There are 5 ways to turn a row about zero (a turn may also mirror it). The second row of each pair is the first, turned, with some noise. The first 50 pairs use one turn. New pairs use 3 turns, one after the other, and a turn may come again.
(in the rows, 128 means zero)
Known pairs, each followed by its turns in order:
[126, 119, 141, 90, 138, 134, 138, 130, 141]
[103, 132, 135, 106, 117, 121, 102, 119, 132]
H

[130, 136, 148, 129, 105, 124, 138, 168, 111]
[132, 99, 107, 111, 123, 101, 122, 121, 105]
J

[126, 142, 128, 128, 131, 141, 109, 134, 127]
[111, 128, 119, 122, 139, 125, 130, 115, 140]
W

[143, 141, 154, 109, 111, 115, 143, 151, 126]
[130, 154, 110, 140, 114, 152, 104, 126, 136]
Z

[156, 156, 146, 122, 91, 145, 132, 122, 113]
[112, 129, 112, 172, 96, 136, 143, 125, 121]
R

[144, 120, 115, 127, 124, 124, 125, 168, 160]
[111, 155, 134, 128, 135, 98, 123, 163, 133]
W

[136, 132, 120, 92, 118, 130, 135, 138, 133]
[105, 134, 127, 139, 122, 142, 105, 121, 146]
R

[113, 124, 171, 133, 106, 133, 112, 123, 142]
[100, 157, 116, 122, 117, 124, 145, 96, 132]
Z

[126, 139, 131, 121, 132, 139, 154, 169, 136]
[120, 132, 124, 134, 136, 121, 112, 99, 167]
H

[130, 137, 125, 143, 126, 150, 127, 109, 146]
[134, 112, 147, 128, 111, 123, 146, 122, 131]
R

[150, 123, 135, 124, 120, 153, 129, 130, 150]
[150, 142, 111, 110, 138, 133, 116, 130, 142]
J

[112, 137, 141, 142, 109, 129, 128, 157, 136]
[114, 132, 146, 115, 137, 111, 158, 129, 129]
W

[131, 115, 160, 115, 135, 128, 130, 109, 115]
[125, 162, 128, 132, 116, 104, 126, 127, 118]
R

[146, 132, 117, 117, 144, 133, 130, 128, 139]
[138, 133, 145, 137, 141, 131, 124, 142, 134]
Z

[107, 120, 144, 126, 130, 125, 105, 129, 142]
[96, 137, 131, 119, 133, 133, 142, 120, 120]
Z

[103, 137, 146, 130, 147, 135, 131, 133, 123]
[111, 113, 137, 140, 129, 124, 136, 107, 115]
W

[139, 134, 108, 136, 112, 124, 130, 144, 122]
[133, 139, 130, 143, 135, 146, 140, 129, 147]
H

[128, 105, 120, 81, 129, 136, 126, 98, 123]
[130, 120, 120, 127, 114, 175, 142, 152, 150]
J

[139, 131, 91, 121, 137, 110, 108, 115, 130]
[121, 137, 105, 139, 127, 156, 113, 149, 144]
W

[151, 138, 123, 145, 135, 104, 128, 123, 117]
[140, 114, 123, 144, 136, 124, 117, 134, 98]
R

[100, 132, 117, 129, 143, 121, 132, 113, 138]
[120, 124, 116, 154, 119, 140, 143, 125, 118]
W

[108, 142, 135, 140, 112, 139, 103, 105, 98]
[138, 130, 110, 111, 118, 114, 155, 110, 93]
Z

[112, 119, 103, 129, 132, 129, 139, 111, 137]
[123, 132, 140, 140, 117, 144, 134, 109, 149]
J

[126, 143, 138, 137, 133, 129, 137, 115, 123]
[143, 118, 127, 121, 118, 114, 137, 125, 128]
H

[150, 114, 113, 113, 131, 138, 136, 135, 123]
[130, 136, 143, 150, 133, 137, 111, 137, 144]
R

[134, 129, 125, 147, 127, 134, 147, 121, 146]
[134, 126, 126, 131, 129, 110, 132, 130, 157]
Z

[143, 129, 81, 127, 92, 130, 143, 119, 130]
[164, 132, 101, 125, 141, 130, 140, 165, 146]
W

[125, 117, 133, 123, 134, 125, 97, 74, 138]
[135, 151, 101, 132, 98, 160, 119, 97, 128]
W

[135, 88, 103, 132, 141, 105, 120, 141, 171]
[137, 157, 112, 142, 154, 150, 162, 90, 129]
J

[114, 120, 144, 135, 135, 91, 143, 121, 134]
[96, 115, 113, 152, 113, 127, 130, 136, 135]
Z

[124, 139, 157, 135, 143, 142, 132, 133, 118]
[134, 135, 110, 137, 139, 146, 147, 114, 133]
Z

[119, 125, 112, 99, 153, 112, 135, 106, 153]
[123, 137, 103, 157, 120, 145, 116, 139, 98]
W

[123, 108, 136, 120, 105, 109, 131, 129, 104]
[131, 145, 97, 128, 124, 125, 119, 153, 130]
R

[108, 120, 129, 123, 146, 130, 164, 100, 85]
[142, 81, 116, 88, 114, 144, 131, 128, 135]
H

[101, 142, 113, 156, 115, 129, 130, 128, 102]
[106, 124, 144, 134, 96, 99, 124, 116, 129]
J

[90, 119, 135, 116, 126, 126, 125, 111, 132]
[124, 114, 138, 107, 138, 129, 124, 112, 98]
H

[134, 127, 132, 134, 125, 148, 129, 143, 112]
[132, 127, 110, 132, 116, 113, 114, 134, 127]
J

[116, 132, 105, 122, 134, 116, 124, 125, 122]
[108, 128, 136, 137, 117, 143, 134, 118, 122]
J

[128, 115, 128, 116, 113, 117, 149, 94, 114]
[116, 101, 135, 130, 127, 138, 142, 140, 161]
J

[152, 120, 120, 124, 121, 116, 101, 107, 125]
[125, 142, 135, 135, 112, 139, 133, 159, 108]
H

[149, 140, 122, 126, 138, 156, 142, 131, 134]
[116, 123, 133, 130, 123, 107, 131, 141, 160]
H

[119, 108, 119, 109, 163, 150, 127, 141, 142]
[84, 112, 114, 126, 135, 120, 111, 126, 134]
H

[122, 137, 138, 128, 132, 124, 143, 132, 101]
[123, 102, 133, 138, 123, 117, 117, 137, 121]
J

[127, 128, 152, 128, 102, 129, 143, 126, 133]
[118, 128, 106, 138, 112, 110, 138, 126, 139]
R

[129, 131, 128, 112, 100, 126, 120, 122, 119]
[136, 134, 155, 127, 123, 145, 125, 130, 123]
H

[125, 157, 131, 123, 115, 130, 154, 144, 137]
[124, 111, 122, 113, 140, 112, 149, 145, 109]
W

[123, 130, 132, 115, 119, 112, 112, 141, 156]
[98, 150, 135, 119, 128, 131, 117, 141, 129]
Z

[122, 153, 120, 161, 118, 113, 146, 96, 144]
[150, 86, 117, 121, 103, 113, 128, 114, 113]
R

[126, 96, 143, 160, 126, 129, 134, 139, 138]
[141, 123, 124, 124, 147, 98, 151, 145, 142]
R

[126, 136, 119, 106, 123, 120, 130, 100, 139]
[129, 135, 145, 133, 103, 121, 139, 146, 121]
Z

New pairs, each followed by its turns in order:
[129, 110, 150, 126, 134, 139, 106, 132, 126]
[132, 108, 115, 115, 136, 145, 110, 125, 127]
R W H

[149, 107, 137, 118, 138, 112, 111, 126, 139]
[103, 119, 114, 111, 135, 109, 127, 116, 132]
H W H

[133, 97, 122, 132, 129, 95, 128, 154, 112]
[161, 126, 114, 114, 127, 121, 109, 97, 128]
W R R

[145, 160, 140, 155, 148, 138, 74, 143, 138]
[115, 157, 120, 159, 83, 103, 144, 109, 149]
W J R

[123, 129, 105, 138, 128, 130, 134, 121, 118]
[123, 124, 105, 128, 114, 134, 125, 136, 130]
W J W

[155, 128, 126, 83, 129, 126, 118, 133, 115]
[101, 137, 104, 148, 111, 134, 97, 131, 131]
H J R

[134, 119, 136, 118, 129, 115, 127, 131, 112]
[119, 134, 114, 120, 120, 126, 116, 138, 131]
Z J Z

[135, 147, 130, 132, 123, 122, 133, 128, 91]
[119, 112, 153, 124, 139, 112, 114, 139, 145]
R W R

[127, 145, 116, 116, 116, 120, 106, 128, 120]
[123, 111, 128, 108, 122, 135, 117, 117, 110]
Z J Z

[112, 159, 145, 120, 128, 142, 169, 132, 142]
[111, 104, 126, 135, 154, 97, 121, 162, 127]
J J W

[176, 138, 152, 126, 123, 145, 128, 127, 118]
[103, 114, 99, 151, 144, 141, 121, 116, 153]
R R J

[152, 124, 116, 113, 126, 120, 105, 117, 141]
[138, 136, 148, 129, 128, 128, 140, 148, 101]
R H R

[136, 135, 115, 161, 150, 142, 123, 132, 151]
[142, 106, 122, 136, 106, 132, 131, 102, 105]
J R Z

[130, 123, 134, 155, 135, 113, 116, 115, 140]
[125, 142, 122, 131, 146, 142, 132, 102, 118]
R W Z

[112, 123, 137, 120, 118, 92, 130, 137, 101]
[117, 106, 115, 127, 123, 152, 148, 155, 135]
Z Z J

[145, 150, 118, 131, 107, 120, 134, 117, 140]
[116, 131, 133, 138, 157, 118, 134, 127, 110]
Z W W

[138, 135, 137, 120, 122, 122, 111, 107, 131]
[147, 129, 120, 113, 115, 119, 117, 138, 131]
Z H W

[155, 107, 137, 157, 123, 114, 114, 119, 121]
[122, 107, 106, 122, 154, 148, 121, 138, 108]
W W W

[150, 130, 88, 130, 159, 143, 125, 104, 107]
[122, 143, 169, 136, 137, 95, 113, 121, 97]
W R W

[124, 156, 129, 133, 139, 124, 126, 120, 102]
[141, 118, 134, 108, 123, 102, 117, 119, 122]
J W H

[139, 136, 125, 119, 135, 154, 128, 122, 160]
[141, 133, 137, 134, 95, 138, 118, 131, 109]
H H R

[131, 134, 139, 119, 141, 110, 122, 119, 86]
[98, 119, 115, 106, 123, 106, 119, 146, 131]
Z J Z

[129, 113, 104, 119, 103, 134, 108, 124, 120]
[123, 134, 150, 128, 107, 152, 140, 147, 129]
R J H

[107, 116, 83, 128, 119, 132, 123, 120, 125]
[115, 142, 152, 119, 121, 132, 122, 103, 94]
Z R J

[119, 114, 140, 97, 128, 115, 110, 125, 129]
[130, 107, 117, 119, 106, 121, 131, 153, 128]
R J J

[128, 131, 144, 132, 143, 118, 123, 115, 123]
[121, 138, 122, 127, 119, 130, 131, 150, 139]
Z R H

[136, 147, 148, 126, 120, 129, 144, 137, 134]
[130, 145, 125, 116, 142, 126, 145, 125, 108]
J W Z

[125, 157, 119, 127, 163, 115, 130, 105, 95]
[136, 161, 140, 108, 175, 136, 134, 123, 133]
W H R

[113, 94, 118, 102, 121, 133, 125, 98, 137]
[137, 116, 113, 122, 157, 103, 127, 93, 136]
W H J

[134, 123, 151, 140, 97, 128, 133, 125, 123]
[119, 116, 136, 143, 102, 150, 117, 139, 127]
W W H

[124, 119, 136, 122, 143, 130, 164, 122, 104]
[115, 139, 133, 102, 141, 139, 131, 99, 113]
R J R

[111, 128, 146, 167, 125, 132, 100, 103, 97]
[111, 150, 115, 133, 145, 88, 130, 148, 164]
H H W

[114, 119, 150, 142, 130, 130, 135, 127, 139]
[129, 103, 120, 135, 144, 122, 130, 118, 134]
H J H

[103, 133, 137, 139, 159, 116, 164, 125, 140]
[125, 116, 131, 170, 141, 129, 138, 148, 157]
H W H

[110, 109, 133, 91, 153, 117, 138, 137, 146]
[121, 169, 120, 130, 115, 134, 134, 154, 105]
J W H

[115, 111, 109, 161, 134, 140, 138, 133, 159]
[109, 148, 132, 115, 127, 142, 154, 94, 112]
W Z J

[171, 96, 145, 130, 140, 131, 116, 111, 115]
[169, 163, 117, 112, 128, 125, 147, 115, 125]
Z W W

[121, 108, 140, 118, 145, 109, 123, 123, 112]
[149, 128, 131, 134, 107, 125, 108, 114, 116]
W Z R

[154, 133, 129, 87, 124, 141, 151, 127, 128]
[157, 126, 117, 113, 141, 164, 149, 123, 133]
W J R

[118, 146, 111, 114, 117, 126, 146, 114, 127]
[115, 127, 107, 130, 133, 126, 143, 128, 155]
R R R

[126, 111, 175, 142, 113, 108, 141, 148, 123]
[151, 119, 132, 114, 122, 98, 128, 146, 169]
Z W Z

[137, 125, 128, 123, 143, 132, 115, 141, 117]
[132, 117, 142, 132, 129, 146, 129, 124, 137]
W H W

[127, 137, 122, 129, 149, 110, 146, 128, 104]
[122, 136, 124, 129, 134, 163, 138, 132, 145]
H H Z

[140, 106, 127, 126, 123, 122, 138, 100, 120]
[113, 121, 140, 108, 117, 118, 153, 127, 127]
H H R

[122, 108, 154, 136, 123, 114, 113, 139, 134]
[146, 148, 134, 123, 106, 133, 118, 145, 117]
W H H

[141, 117, 134, 139, 135, 133, 126, 122, 136]
[142, 135, 130, 127, 141, 121, 119, 130, 121]
R J R

[146, 121, 138, 128, 138, 133, 131, 112, 137]
[122, 136, 111, 129, 125, 139, 122, 136, 108]
W Z R

[163, 95, 140, 134, 142, 143, 121, 151, 147]
[135, 100, 134, 151, 124, 152, 150, 91, 130]
W Z H

[149, 113, 148, 134, 135, 128, 146, 133, 157]
[136, 131, 130, 138, 92, 133, 116, 108, 112]
H W J

[106, 136, 132, 139, 120, 111, 138, 124, 120]
[118, 115, 129, 125, 122, 103, 121, 139, 130]
Z W W

[120, 101, 115, 112, 115, 114, 136, 147, 105]
[114, 139, 114, 92, 116, 117, 119, 146, 118]
W W R

[106, 142, 121, 132, 133, 127, 130, 124, 131]
[133, 120, 126, 116, 136, 112, 125, 142, 135]
R Z J

[130, 118, 120, 151, 104, 122, 112, 106, 119]
[132, 157, 140, 132, 107, 101, 125, 133, 125]
J J R

[119, 125, 169, 130, 146, 117, 127, 134, 143]
[147, 100, 108, 122, 131, 120, 153, 116, 123]
W J J

